The groups are shells around one centre, one inside the other: the same stretched ball of 2 dimensions in 7 sizes.
Known rows, each followed by its group:
[-0.06  0.59 -1.32 -0.41 -0.86  0.52  0.50  0.73  1.32  1.03 -0.70  0.02
  0.95  0.38  0.51  0.28] -> (6)
[ 0.71  0.67  2.20 -1.85 -2.35  0.99  3.01 -0.46 -0.77  1.32  0.61 -1.18
  1.43  0.17 -1.02  0.28] -> (6)
[-0.31  1.04 -5.36  2.95  0.70 -0.81 -1.13  0.44  3.60 -0.90 -1.00  1.35
  0.47 -0.56  2.15 -0.28] -> (6)
[ 0.57  0.05  5.35 -5.34 -3.48  2.42  3.63  0.60 -2.47  3.62  0.23 -2.19
  1.77  1.50 -2.24  1.00] -> (2)
[ 0.55  1.08 -1.20  1.10 -1.06 -0.19  1.73 -0.82  1.14 -0.41  0.44 -0.05
  1.03 -0.70  0.35 -0.22] -> (1)
[ 0.34  1.24 -3.34  2.65 -0.21 -0.78  0.68 -0.74  2.37 -1.21  0.11  0.65
  0.76 -1.03  1.24 -0.44] -> (0)
[-0.39  1.42 -8.22  5.56  1.77 -1.86 -2.11  0.03  5.20 -2.45 -1.05  2.28
  0.14 -1.37  3.30 -0.74] -> (1)
[ 0.01  1.28 -5.19  3.65  0.55 -1.14 -0.44 -0.36  3.45 -1.59 -0.39  1.27
  0.53 -1.09  2.02 -0.52] -> (5)
[-0.09  0.54 -1.10 -0.68 -0.92  0.63  0.52  0.83  1.21  1.21 -0.74 -0.06
  0.97  0.48  0.42  0.34] -> (4)
[ 0.36  1.19 -2.96  2.32 -0.36 -0.64  0.83 -0.70  2.15 -1.02  0.14  0.52
  0.81 -0.93  1.08 -0.39] -> (4)
[ 0.65  0.20  4.74 -4.56 -3.27  2.10  3.60  0.29 -2.15  3.07  0.38 -1.99
  1.71  1.16 -2.00  0.83] -> (3)
[-0.29  0.73 -3.35  0.99 -0.04 -0.01 -0.53  0.86  2.49  0.32 -1.04  0.69
  0.70  0.11  1.36  0.10] -> (1)
[-0.26  1.19 -6.11  3.82  0.96 -1.17 -1.25  0.15  4.02 -1.48 -0.88  1.59
  0.39 -0.91  2.43 -0.47] -> (5)
[ 0.94  0.24  6.10 -5.10 -3.85  2.27  4.58 -0.18 -2.95  3.17  0.92 -2.46
  1.89  1.07 -2.60  0.81] -> (2)
[-0.27  1.16 -5.96  3.64  0.91 -1.10 -1.22  0.20  3.93 -1.37 -0.91  1.53
  0.41 -0.82  2.38 -0.42] -> (5)
[ 0.80  0.49  3.78 -3.19 -2.96  1.52  3.63 -0.34 -1.65  2.09  0.73 -1.69
  1.62  0.55 -1.66  0.51] -> (3)
[-0.26  0.83 -3.82  1.55  0.13 -0.24 -0.61  0.68  2.73 -0.04 -0.97  0.84
  0.65 -0.12  1.53 -0.02] -> (3)
[ 0.24  1.31 -4.17  3.23  0.11 -1.00  0.28 -0.71  2.85 -1.50 -0.02  0.92
  0.66 -1.16  1.58 -0.52] -> (0)
[ 0.79  0.65  2.76 -2.21 -2.58  1.12  3.33 -0.54 -1.10  1.49  0.73 -1.36
  1.49  0.22 -1.26  0.32] -> (4)
[ 0.86  0.30  5.36 -4.57 -3.56  2.06  4.22 -0.15 -2.53  2.89  0.79 -2.21
  1.79  0.96 -2.30  0.74] -> (0)
[ 0.35  0.12  3.82 -4.40 -2.85  2.07  2.80  0.80 -1.59  3.19 -0.11 -1.68
  1.58  1.37 -1.60  0.89] -> (2)

New rows. What belongs after each?
[ 0.05  1.37 -5.66  4.17  0.71 -1.36 -0.53 -0.53  3.69 -1.94 -0.32  1.42
  0.47 -1.29  2.20 -0.63] -> (4)
[-0.28  0.79 -3.64  1.35  0.06 -0.16 -0.57  0.74  2.64  0.09 -1.00  0.79
  0.67 -0.04  1.46  0.02] -> (4)
[-0.36  1.20 -6.57  4.03  1.16 -1.24 -1.56  0.28  4.28 -1.53 -1.04  1.74
  0.33 -0.88  2.63 -0.46] -> (3)
[ 0.41  0.09  4.28 -4.68 -3.03  2.19  3.04  0.76 -1.85  3.34 -0.02 -1.83
  1.64  1.42 -1.79  0.93] -> (2)
[-0.23  0.89 -4.00  1.82  0.18 -0.35 -0.59  0.54  2.84 -0.25 -0.91  0.90
  0.63 -0.24  1.60 -0.09] -> (5)
[-0.25  0.75 -3.19  0.97 -0.11 -0.01 -0.38  0.76  2.40  0.29 -0.96  0.63
  0.73  0.07  1.28  0.09] -> (4)
[-0.26  1.28 -6.62  4.35  1.15 -1.39 -1.39  0.02  4.29 -1.81 -0.85  1.76
  0.33 -1.08  2.63 -0.55] -> (6)
[ 0.82  0.71  2.53 -1.88 -2.50  0.98  3.32 -0.67 -0.96  1.25  0.80 -1.29
  1.48  0.07 -1.17  0.25] -> (1)
[ 0.89  0.56  3.79 -2.97 -2.98  1.42  3.80 -0.54 -1.68  1.89  0.87 -1.70
  1.63  0.40 -1.68  0.43] -> (1)
[-0.10  0.65 -1.87  0.02 -0.64  0.36  0.26  0.70  1.64  0.80 -0.75  0.20
  0.88  0.27  0.73  0.22] -> (6)
[-0.17  0.57 -1.60 -0.39 -0.72  0.54  0.23  0.92  1.50  1.09 -0.88  0.12
  0.92  0.46  0.63  0.32] -> (1)
[ 0.01  1.35 -5.73  4.14  0.74 -1.34 -0.63 -0.43  3.74 -1.88 -0.41  1.44
  0.46 -1.24  2.23 -0.62] -> (3)
[ 0.85  0.52  3.89 -3.12 -3.02  1.48  3.78 -0.47 -1.72  2.00  0.83 -1.74
  1.64  0.47 -1.71  0.47] -> (0)
[-0.40  1.18 -6.67  4.04  1.21 -1.23 -1.68  0.37  4.34 -1.49 -1.11  1.78
  0.31 -0.86  2.68 -0.45] -> (4)
[ 0.59  0.25  4.28 -4.23 -3.09  1.96  3.37  0.31 -1.88  2.91  0.32 -1.85
  1.65  1.09 -1.83  0.78] -> (6)
[ 0.86  0.11  6.54 -5.74 -3.98  2.54  4.55  0.12 -3.18  3.64  0.74 -2.59
  1.93  1.37 -2.77  0.97] -> (2)
[-0.45  1.03 -6.00  3.23  0.98 -0.90 -1.56  0.64  3.97 -0.97 -1.22  1.57
  0.38 -0.53  2.42 -0.27] -> (1)
[ 0.64  0.26  4.48 -4.27 -3.18  1.98  3.55  0.21 -2.00  2.88  0.41 -1.92
  1.68  1.05 -1.91  0.77] -> (6)
[ 0.17  0.32  1.61 -2.69 -2.00  1.41  1.81  0.78 -0.34  2.27 -0.36 -0.96
  1.30  0.94 -0.69  0.63] -> (4)
[ 0.42  1.14 -2.20  1.75 -0.65 -0.43  1.19 -0.72  1.72 -0.72  0.25  0.27
  0.90 -0.82  0.77 -0.30] -> (4)
[ 0.44  1.22 -2.62  2.22 -0.51 -0.63  1.11 -0.86  1.95 -1.01  0.30  0.40
  0.85 -0.98  0.93 -0.40] -> (2)
[-0.05  0.43 -0.26 -1.43 -1.26  0.93  0.85  0.92  0.73  1.65 -0.71 -0.33
  1.08  0.72  0.08  0.47] -> (1)
[-0.19  0.63 -2.19  0.13 -0.49  0.33  0.01  0.86  1.84  0.79 -0.90  0.31
  0.84  0.31  0.88  0.23] -> (0)
[-0.20  0.82 -3.46  1.35 -0.03 -0.17 -0.37  0.59  2.53  0.03 -0.86  0.72
  0.69 -0.11  1.38  0.00] -> (5)
[ 0.47  1.12 -1.89  1.57 -0.79 -0.37  1.38 -0.77  1.54 -0.65  0.32  0.16
  0.93 -0.79  0.64 -0.29] -> (0)
[-0.10  0.67 -2.05  0.20 -0.57  0.28  0.22  0.66  1.74  0.67 -0.75  0.25
  0.87  0.20  0.81  0.17] -> (5)
[ 0.36  0.13  3.84 -4.41 -2.86  2.08  2.81  0.81 -1.60  3.19 -0.11 -1.69
  1.58  1.36 -1.61  0.90] -> (2)
[-0.35  0.83 -4.30  1.77  0.33 -0.32 -0.91  0.80  3.02 -0.12 -1.13  1.00
  0.60 -0.11  1.73 -0.03] -> (1)
